The same things were measured in two ways. Each way mixes the same 11 hidden numbers, adds some noise and spreads widely along 7 directions of its own, which tell nothing about the thing.
In the rows, 128 means zero.
Some things both ways: the first way, then the second way.
[117 123 163 151 177 165 140 137 123 149 118 182  93 138 125 161  95  80
 116  51 100]
[ 97 175 135 103 135 144 164 101  89 120 197 148 126 103 206  46 150 145
 115 126 150 183 160 134  80 141 174 106]

[103 190 208 145  85 113 131  70 206  93 145 124 100 110  94 116 119 154
 161  89 103]
[119 164 191 146 113 142 144 137 154 140 134 118 151 107 137 138 141 152
 150 171 135 117 148 135 153 135 128  92]

[130 108  76  93 128 129 124 168  82 158 137 136 108 123 185 164 166 111
 149 114 173]
[154 159 137 112 129 143 146 150 111 106 168 100 122 103  95 169 168 158
 101 191 103 154 158 194 166 119 105  88]

[150 140 118 121 119 142 170  80 124  41  90 137 100 153  49 133  73 131
 132 153 125]
[123 106 109 137 120 132 126 131 145 126 131 111 136 130 107 122 131 130
 111 120 115 117 122 122 125  97 126 138]

[121 170 137 169 113 129 115 144 141 184 158 157 140 128 173 139 138 122
 151  40  97]
[ 94 158 138 136 145 156 109 120 139 158 174 128 145 128 162  65 150 139
 139 120 155 131 141 121  93 145 162 121]

[ 91 139 116 100 181  92 121 115 129 147  85  87 120 145 168 124 150 126
 122 119 105]
[106 108 159 166 125 110 131 116 174 149 116 127 127 105  79  99 138 128
 122  77 137 161 107 110 120 161 147 154]

[ 86 176 127 178 151 107 151 108 147 133 106 177 170 135 185 128 114 130
 126 109  97]
[102  56  81 164 131 145 102 178  76 141 118  80 120 105  90 159 183 166
 109 130  85 130 142 138 162  77 126 125]

[106 113 126 108 183 130  95 129  89 177 115  67  87 138 144  97 154 105
 138  49  86]
[ 96 168 183 182  53 152 163 119 143 155 185 119 168 122 140  75 181 142
 150 126 144 131 106 164 132  96 161 107]

[156 139 142 125 124 114 213 116 137  81  97 197  81 132  81 164  66 127
 126 135 172]
[148 120 149 134 123 113 164 138  92 133 108 140  92  94 129 175 143 107
 143 179 111 131 170 137 126 142 134 105]

[173 135 123 127  81 127 165 138 111  96  98 111  69 113  90 110 152 153
  55 192 143]
[125 157 141  56 134  96 156  95 156 120 118 167 120 150 155  95 115 106
 145  97 150 158 121 115 107 164 103 109]

[130 166 109 132 126 174 157 156  88 158 136 143  99 121 107 136 169  67
 100 103  77]
[151 114 106 132 145 131 122 114 104 116 137 138 113 111 116 160 118 137
 121 109 123 118 109 168 139 116 146 151]

[156 129 157 114 151 121  87 108 147 133 136 135 156 131 137 124 100 124
 148 104 118]
[120 118 155 217 163 115 146 130 121  98  79 144  76  34 126 230 107 162
  94 180 139  68 125 107 150 131 156 204]

[125 167 140 103 115  83 148 118 135 110 125 103  74 178  76 117 124 135
  89  65 120]
[ 80  99  96 145 126 148  86 175 128 116 135 113 130 124  93 158 154 140
 133 122  99 131 153 135 155  97 121 143]

[ 83 200 132 210  83 142 141 131 183 113 153 123 182 105 164  85 156 167
 131 185 116]
[158 125 137 146 159 120  81 100 185 101 126 123 112 125 137 152  83 148
  87 134 127 151 136 120 117  90  92 149]

[ 75  84 152 158 122 137  70 112 146 160 160  75 136  66 162  93 146 175
 188  90 140]
[117 135 128 147  85 142 151 130 148 139 158 101 146 132 101 115 158 160
  91 126 140 136 130 147 155 121 129  98]

[ 68 200 136 116 234  99 176 111 117  99  78 165 234 221 185 121 118  77
 135 135  86]
[122  98 131 169 109 118 121 150 125 129  94 109 109  76 109 141 148 149
 109 135 120 102 148  93 154  89 143 168]

[113 186 157 154  82 133 124 106 166 149 145 143 110 118 126 156 161 137
 113  73 107]
[139 143 149 155 135 135 120 135 170 142  96 138 105 128 105 177 119 119
 141 159 142 110 118 106 158 126 110 149]

[156 151 103 147 129 153 111 105 145 157 116 154 151 108 179 162 150 119
 143 165 119]
[150  98 157 171 129  97 119 119 142 159  89  91 145 141  98 128 145 128
 137 134 107 123 108 133 143 117 109 108]

[149 160  88 110 229 153 138 113  85  99  42 134 183 154 167 104 140  62
 144 207  86]
[108 118  82 112 121  90 133 131  85 113 132  97 156 160  91  79 187 127
 119  95  93 134 110 173 160 129 126 126]

[102 156 136 138 140  93 130 133 156 107 101  92 130 138 121  88 113 156
 143 111 138]
[142 113 110  95 144 101 168 122 101 118 104 157 108  92  99 107 105  82
 140  95 114 129 145 105 123 186 188 162]

[128 139 145  95 152 129 115 121 135 114 101 112 117 181 103 136 132 107
 100 115 108]
[132  58 115  96 126 113 121 143  82 130 109  93 145 106 119  83 134 149
 150  80  81 151 155 125 132 123 158 109]

[163 112 105 138 101 175  48 131 158 143 211 144 142  85 139 127 123 113
 153 127 148]
[166 117 154 144 141 133 122 100 128 105 143 106 147  99 151 144  93 179
 114 131 111 116 118 166 129  92 138 118]

[119 118 114 124 115 177 202 109 100  99 117 131  95 126  98 165 120 122
 101 199 125]
[121 125 144 138 132 101 146 114 127 129 117 121 124  93 130 102 135 154
  92 118 140 152 161 109 133 161 147 116]

[101 175 141 151 162 157 161  87 140  98 117 166 139 106 117 127  97  87
 158 121  80]
[129 110 150 181 163 105 111  57 198 133 160 112 156 101 130  75 107 157
  46  72 144 142  87 128  48  96 132 145]

[116 143 111 126 135 161  75  94 128 171 207 188 192 123 231 189 144  85
 171  85  96]
[136 148 175 106  80 141 152 104 177 191 127  98 171 176 161  31 134 160
 165 108 182 100 107  91 126 162 139  73]

[148 142 145 151 110 119  91 132 175 146 147 119 137  77 150 105 127 161
 144 129 153]
[139 130 105 112 143 123 153 146  90 100 103 139 110 126 111 205 119 122
 138 166 102 112 141 156 182 144 121 121]

[147  89 116 107 165 161  73 123 111 182 106 103 152 104 121 116 137 119
 188 105 126]
[ 85 161  99  76 102 150 146 151 106 141 184 124 168 156 111  69 185 117
 159 108 125 128 142 167 142 153 153  90]

[119 140  93 120 110 117 192  98  95  76 107 179 111 166  96 160 103 137
 115 126 146]
[154  66 127 116 109 103 162 141 105 162  80 121 100  73  89 113 146 110
 142 102 120  97 143  86 111 146 172 145]

[150 166 129 144  68 134 138 146 123 146 163  80  86 123 115 106 174 152
 103 114 113]
[128 179 185 135 118 105 134  85 178 140 131 148 148 141 172  76 113 118
 147 125 164 119 129 111 103 149 136 120]

Other things, the second way, with their names:
Q761: [163  96 123 131  84 158 160 139  84  82 156 108 127  84 125 183 123 161
 141 141  74 110 105 195 153  30 144 137]
Q832: [171  75  94 126  97 129 118 156 119 111  83 106  92 142  81 191 107 143
 130 136 106 118 150 126 190 126 115 140]
Q309: [139 142 147 147  83 141 164 140  82 123 135 123 133 105 128 155 152 149
 160 151 119 101 125 177 185 114 162 120]
Q158: [104 123 109 131 136 136 127 123 143 148 153 128 154 109 111  85 140 118
 115  91 134  99 122 119 101 119 167 143]
Q329: [123 125 162 139 110 107 138 159 129 150  90 111 131  82  96 147 171 145
 140 150 128  86 160 119 167 142 133 115]
Q677: [149 137 182 233 141 122 141  83 196 116 118 144 114  82  99 202  82 143
  81 138 146 116  76 141 134 112 134 177]
Q880: [136 140 171 140 134  93 183  84 164 110  96 165 106  81 150  94  75  98
 119 115 144 135 123  62  90 155 170 179]
Q215: [ 97 110 101 142 127 106 146 153 100 111  99 119 100  91  86 155 174 159
 104 121 130 102 122 130 172 152 139 168]
Q596: [151 125 161 149 156  96 121  89 187 116 133 117 121 106 107 123 117 143
  80 120 128 154 109 137  90 123 101 141]
Q745: [111 158 139 143 139 131 140 118 133 136 136 132 160  84 157 120 131 143
  98 140 144  93 146 115 143  90 149 111]
Q436: [ 94 110  85  62 122 144 126 143  89 140 153 139 151 132 146  83 143 125
 166  76 123 114 156 132 115 138 167 102]
Q625: [144 149 107 121 142 183 116 149 128 117 165 142  98 109 124 216 132 137
 133 175 128 100 120 169 142  70 110 139]
Q973: [116  87 136 134  98 110 141 121 136 168 112 109 152 133 117  94 150 142
 140  86 137  98 121 121 115 143 141  95]
Q930: [140  90 127  88 162 101 131 128 109 108 124 112 158  47 130 105 112 139
  97 110  84 119 185 117 102  99 158 108]
Q58: [146 120 117 162 145 122 103 151 132 136  69 142 108 121  89 185 104  83
 157 154 114  77 142  97 179 128 149 180]
Q484: [133 147 122  70 118  92 158 115 144 129  98 140 134 144 116  87 131 113
 133  97 145 124 125 106 156 169 125 124]
Q682: [143  80 132 162 173  85  89 109 135  99  92 132  74 102 116 146 104 127
 115 112 105 161 136 115  92 142 125 194]
Q195: [144 118 160 191 106 139 138 132 163 118  97 114 121  93 115 203 111 158
 110 165 122  94 103 121 175  56 109 151]
Q933: [113 161 134 141 161 105  99  88 170 105 184 116 168 119 139  45 123 128
  70 108 121 156 153 135  74 116 143 138]
Q765: [ 88 167 150 146  93 135 125 111 191 129 162 128 183 178 113 105 131 143
 138  96 147 129 100 164 156 144 119 103]
Q299: [140 153 145  90 149 107 156  93 194 138 122 160  96 128 126  81 101  90
 113 116 168 146 139  68  66 200 133 146]
Q15: [111 171 174 187  98 158 125 133 141 114 161  95 182 127 162 120 129 168
 129 180 113 127 149 149 173  72 137  97]
Q374: [107 108 128 119  91 109 126 115 132 160 139  78 184 195 131  24 170 148
 152  85 122 124 109 139 118 143 128  81]
Q967: [167  91 113  87 108 121 165 122  97 124 118 147 109 130 101 154 122  97
 191  97 105  92  83 170 117 132 150 147]
Q902: [141 107 148 149 101  91 153 109 114 112 122 135  98  98 126 129 139 137
 122 120 131 120 137 145 101 154 151 149]
Q528: [104 136 127 108 168 120 108 129 127 107 129 126 103 117 170 104 142 146
 118 145 125 161 154  98 102 118 107 146]
Q713: [149 153 135 135 152 119 123 101 157 109 143 122 141 137 137 150 110 145
  89 152 128 134 128 157 136 112  98 104]
Q250: [104 151 118  88 139  92 140  98 156 115 147 140 143 117 135  42 139 121
  97  79 149 121 133 108  84 156 148 150]
Q809: [152  74  82 126 154 127  80 119 166 115 142 117  95 153  58 169 120 132
 106  84 113 140  91 170 101 130  97 167]
Q19: [114 162 145 124 120 141 160 131 137 120 147 132 123  75 148 132 146 154
  86 158 143 142 160 115 142  95 127 111]
Q377: [183 109 147 145 144 127 160 103 132 117 121 135 101  58 135 199 101 146
  89 160 126  92 116 141 105  77 127 133]
Q701: [124 152 131 119 120 117 114 105 165 152 137 131 133 173 140 103 161 130
 144 115 161  98  82 144 110 119  95 127]
Q235: [109 110 156 191  85 103 150 115 123 138  92 157 130 126 141 158 128 103
 175 117 129  77  99 133 133 111 151 149]
Q914: [154 128 122 107  80 142 159 143 127 124  93 140  97 139 122 174 121 124
 159 143 132 121 113 117 190  99 114 138]
Q274: [132 155 167 117 106 129 139 115 152 120 125 115 138 128 165 116 135 173
 137 136 142 129 104 129 157  85  98 115]
Q538: [ 91 166 142 106 156 125 176 153  77 116 131 120 146  69 136  98 159 147
 123 161 118 128 176 120 164 182 176 108]
Q150: [151  95 121 112 130 114 158 140  40 131 110 107 127  93 130 120 162 133
 160 136  84 113 127 156 149 108 164 119]
Q775: [155 124 112  69  99 157 144 154 114 105 131 133 120 122 117 182 119 141
 169 134 111  98 126 161 175  97 122 123]
Q888: [138 128 151 102 127 118 128 121 134 105 139 150 121  73 127 132 125 125
 149 102 115 122 127 150 109  99 145 157]
Q497: [148 115 111  71 157 135 128 124  82 126 140 114 123  97 159  96 127 175
 124 111 132 130 158 134 124 149 159 108]
Q663: [143  85 104 117 130 155 107 134 120 148 157  85 156 126 105 146 149 189
 113 101 120 101 110 185 137  94 119  83]
Q100: [116 130 107 181 149 117 122 127 117 142 117 145 117 126 101 164 143  96
 115 141 126 107 128 139 143 136 143 149]
Q214: [146 208 100  36 148 137 148  89 170 111 178 180  88 180 129  82 117  92
 125 103 177 187 103 138 107 189 111 149]
Q534: [148  92 141 164 120  86 146 113 129 146  97 114 130 104  83 154 143 145
 104 113 135  86 121 154 139 166 141 116]
Q608: [133 164 103  87 141 145 113 119 168 104 171 133 111 130 139 118 135 144
  87 136 149 132 130 130 108  93  98 148]
Q40: [107 132 134 126 168 106 147 130 123 135 143  98 146  56 110  90 180 157
  71 141 128  95 148 123  97 141 149 123]
Q183: [172 142 112 149 162 104 119  98 157 123  88 134  97 171 105 141  87 100
 107 143 139 136 109 106 155 163 116 167]
Q851: [ 99 142 123 144 119 139 134  97 200 111 144 175 121 136 113 148  90 120
 108  68 163 147  83 125 128 125 125 169]
Q6: [121 171 106 160 146 167 114 156 138 122 134 137  83 114 108 214 154 155
 102 188 157 103 118 138 193 106 104 168]
Q248: [162 147 123 105  97 121 117 119 149 139 127 129 126 187 122  94 123  92
 162 130 131 130 139 127 140 138 124 124]

Some of these things the first way, each followed by its name:
[132 125 108 130 153 135 142  95 140  84  85 106 138 145 111 126  79 148
 119 190 126] => Q880
[185  70 113 127 114 160  96 182  83 141  85 105 143 127 133 115 148 155
 131 175 155] => Q6
[165 123 123  84 151 224 144 102  85 134 130 210 140 101  73 194 119  34
 159 139  81] => Q663
[137  95 110 103 162 175  54  95 117 134 139 108 107 118  70 110 129  89
 130  86  99] => Q761
[148 125  88 143  69 135 106  99 111 146 171 180 133  92 158 169 138 154
 163  82 152] => Q40
[170 137 146  85 123 101 110 155 110 129 105  89  48 199 110 134 160 118
  73  75 133] => Q682
[126 165 119 121 139 103 145 114 134  80 108 143 128 134 157 120 124 122
 144 154 140] => Q596
[149 183 143 144 127  97 131 138 133 114 103 160 134 181 173 138 144 126
  81 104 113] => Q528
[183 111  29 125 115  90  61 165  98 161 164 130 134  98 186  77 139 145
 133 120 170] => Q967
[ 94 147  73 172 132 156 156 163  90 138  89 134 160  99 196 105 182 123
 133 193 115] => Q214
[124 149 116 109  94  46 100 180 104 180 158  65 144 148 210  85 204 188
 123  88 160] => Q329
[103 147 104 137 171 166 139  96 148 143 130 137 152  77 146 133 108  98
 158 170  91] => Q677
[167 147 106 165  70  96  69 163 186 133 160 104 160 138 138  93 117 194
 147 109 202] => Q58
[154 170 152 179 114  88  91 162 145 106  88 101 129 131 164  52 146 164
 123 107 120] => Q150
[ 97 162 143 138 152 126 129  67 130  84 120 159 149 126 140 110 137 112
 132 132  96] => Q215
[140 167 154 161  87 134 176 173 116 128 108  73 129 122  85  80 138 164
 105 137 100] => Q745
[143 105  40 142  76 140 140 145  83 181 208 133 133  50 195 124 162 152
 147 173 170] => Q534
[109  81 105 123 158 166 109 145 108 190 135 155 168 115 160 178 134 120
 115 122 153] => Q19
[118 100 120 104 140 150 103 101 145  74 159 140 157 150 115 140 102 118
 153 172 179] => Q832
[138 152 104 136  89 147 155  72 146  49 149 158  88 130  66 151  88 127
  89 158 136] => Q195
[141 102 120  84 173 141 145 133  56 150 105  79 110 148 124 102 162 104
 134 142 101] => Q902
[137 164  87 157 103 146 136 146 143 145 189 174 146  82 186 147 128 114
 132 147 152] => Q713
[140 169 108 145 100 147 128  85 103 133 148 101 105 120 164 119 168 126
 132 129  64] => Q374
[151 126 160 112 125 151  44 110 148 103 163 158 108 146 127 146 153  92
  94  86 126] => Q274
[134 138 121 150  82 128 128 118 146 129 116  88 124  98 145 122 133 184
 130 165 123] => Q538
